The rows of a group lie close to one hidden flat surface of 6 dimensions, which passes through zero. Surfaces can cross.
Some rows, each with its group after it:
-.24	.18	.37	-.18	-.08	-.08	-.30	-.36	.00	.28 : A
.47	-.21	-.04	-.57	-.13	.29	.01	-.06	.04	-.21 : A
-.38	-.07	.37	.31	-.17	-.13	-.21	.17	-.21	.00 : X
-.03	-.47	-.36	-.36	.50	.33	.31	.36	-.25	.03 : X
-.19	-.15	.04	-.38	.48	.09	.08	.28	-.28	.09 : X
-.08	.32	.42	-.04	.25	.38	-.20	-.43	.01	.37 : W
.12	-.15	.34	.09	-.30	.04	.18	.36	.03	-.28 : L
.25	-.12	-.25	-.16	.19	-.16	-.07	.33	.23	-.06 : L
.01	.14	.35	.10	.24	.53	.02	.03	-.38	-.15 : Y
.18	-.10	.01	-.09	.23	.28	-.31	.13	-.21	-.14 : A
-.18	-.08	.41	.14	-.48	-.15	-.17	-.01	.07	.05 : X
-.16	.07	-.19	.16	.05	-.23	.15	-.02	.07	.12 : A
.00	-.28	-.34	-.31	.17	.16	.24	.01	-.18	-.03 : Y
-.28	-.42	-.16	.08	.02	.30	-.29	-.06	.02	.35 : W
-.51	-.09	.10	-.12	.08	-.43	-.17	.08	-.01	.32 : A
.05	-.31	-.09	-.63	-.18	-.07	.04	-.13	.18	.13 : X
-.04	.08	.16	.17	-.44	.18	.44	-.11	-.62	-.53 : L
.23	-.20	-.23	.03	-.11	-.01	-.20	.23	-.26	-.43 : L
-.10	-.36	-.49	.55	-.18	-.11	.54	.28	.08	-.21 : A
-.14	.19	.05	.17	.06	.15	-.10	-.32	-.07	.20 : L
-.01	.27	.15	-.11	-.05	.13	.19	-.44	.02	.15 : Y
.20	.10	.05	.57	.04	.16	-.32	.21	-.16	-.36 : W
.07	-.16	.47	-.23	-.02	-.15	.11	.64	.06	-.16 : A
.01	-.10	.22	-.56	.11	.34	-.38	-.12	-.24	.10 : W
.03	.04	-.06	-.49	-.06	.06	-.16	-.39	-.45	-.18 : W
.21	.18	.49	.13	.03	-.06	-.04	.39	.17	-.17 : W
-.16	-.42	-.24	-.46	-.13	-.19	.54	.17	.05	.05 : L
-.08	.23	-.29	.22	.44	.21	.24	-.16	-.22	.02 : Y
.05	.08	-.18	-.43	-.07	-.06	.02	-.36	-.34	-.18 : W
-.26	.07	-.43	.62	-.09	-.25	-.37	-.30	.09	.15 : Y
.17	.05	.30	-.34	-.11	-.05	.14	.02	.22	.04 : X
-.54	-.20	-.15	.37	.14	-.29	.08	.27	-.11	.23 : Y
.15	-.08	-.31	.04	.10	-.01	.45	.15	.12	-.10 : L
.08	-.10	.10	-.28	-.04	-.26	.19	.25	.17	-.04 : X
-.08	-.25	.18	-.56	-.05	.04	.35	.16	-.07	.05 : Y

New rows, each followed by its group:
.07	.50	.22	-.10	-.04	-.27	.44	-.18	.17	-.01 : W
.34	.50	.19	.19	.13	.15	-.05	-.24	.05	-.12 : Y
.07	.16	.42	.37	-.18	.02	-.16	.15	-.05	-.19 : W
.51	.00	-.71	-.09	.15	.09	.29	-.17	.27	-.13 : X
-.23	-.44	.22	.23	-.23	.18	.09	.45	-.14	-.08 : X
.42	.01	-.29	.39	.09	.16	-.15	.27	-.09	-.52 : L
.00	-.03	.29	-.26	-.28	.39	.01	-.43	-.14	.07 : Y
.03	.05	.13	.24	.36	.08	.01	.44	-.22	-.15 : Y
-.09	-.31	.03	-.26	-.42	-.07	-.05	.11	-.48	-.37 : L
-.27	-.07	-.09	-.02	-.04	.08	.36	-.28	-.01	.26 : L
.07	.06	.43	.17	-.16	.07	.27	.24	.28	.02 : L
-.05	.25	-.43	.03	.21	.03	-.25	-.63	-.05	.23 : A
.19	.31	.00	.10	.41	.29	-.12	-.15	.02	.06 : W
-.26	-.07	.07	.69	-.18	.21	-.06	.03	-.17	-.09 : A
.03	.32	.50	.16	-.06	.04	.20	.01	.12	.02 : L
.30	.16	-.06	.06	-.09	-.24	.24	.18	.31	-.18 : X
-.29	.30	.09	.21	.05	-.39	-.25	-.03	-.17	.04 : X
.13	.41	.13	-.23	-.25	-.17	.15	-.35	-.29	-.33 : W
.02	.16	-.01	-.49	-.03	.12	.45	-.45	.07	.20 : Y
.26	-.19	-.71	.04	-.09	-.21	-.36	-.01	.19	-.12 : Y
.12	.14	.17	-.16	.22	.02	.10	.11	.16	.07 : W
.00	-.36	.14	.03	-.33	.05	-.28	.22	-.06	-.14 : L
-.14	.29	.53	-.06	.05	-.44	.22	.34	.23	.10 : A
.16	-.37	-.04	-.27	-.23	.13	.22	.16	.17	-.01 : X
-.15	-.27	.05	-.33	-.32	-.14	-.25	-.01	-.34	-.17 : L
.02	-.34	-.26	.00	.11	.25	-.13	.17	-.27	-.12 : Y
.04	.05	-.54	.00	.03	-.22	-.09	-.25	.05	.01 : X
.39	.24	-.03	.66	.18	.27	-.03	.21	.28	-.16 : L
-.08	-.37	.11	.00	-.07	.01	-.24	.48	-.13	-.13 : Y
.32	-.23	-.44	-.11	.17	-.15	-.21	.35	.08	-.22 : L
.04	.22	-.43	.71	-.24	-.29	.27	-.10	-.09	-.36 : W
.16	-.20	.10	-.23	-.45	.05	-.30	-.16	.12	-.03 : Y
-.30	-.14	-.37	.06	.33	-.05	.31	.08	-.18	.13 : Y
-.30	-.28	.14	.12	-.25	.17	-.09	-.10	.01	.19 : L
-.50	.09	.18	.22	.07	-.06	.21	-.05	-.08	.30 : Y
.39	-.11	.14	-.39	-.22	.10	-.13	.06	.11	-.21 : Y
.10	.15	-.44	.03	.22	.07	.18	-.37	.00	.05 : Y
.06	-.22	-.15	.44	.10	.16	-.28	.35	.04	-.04 : W
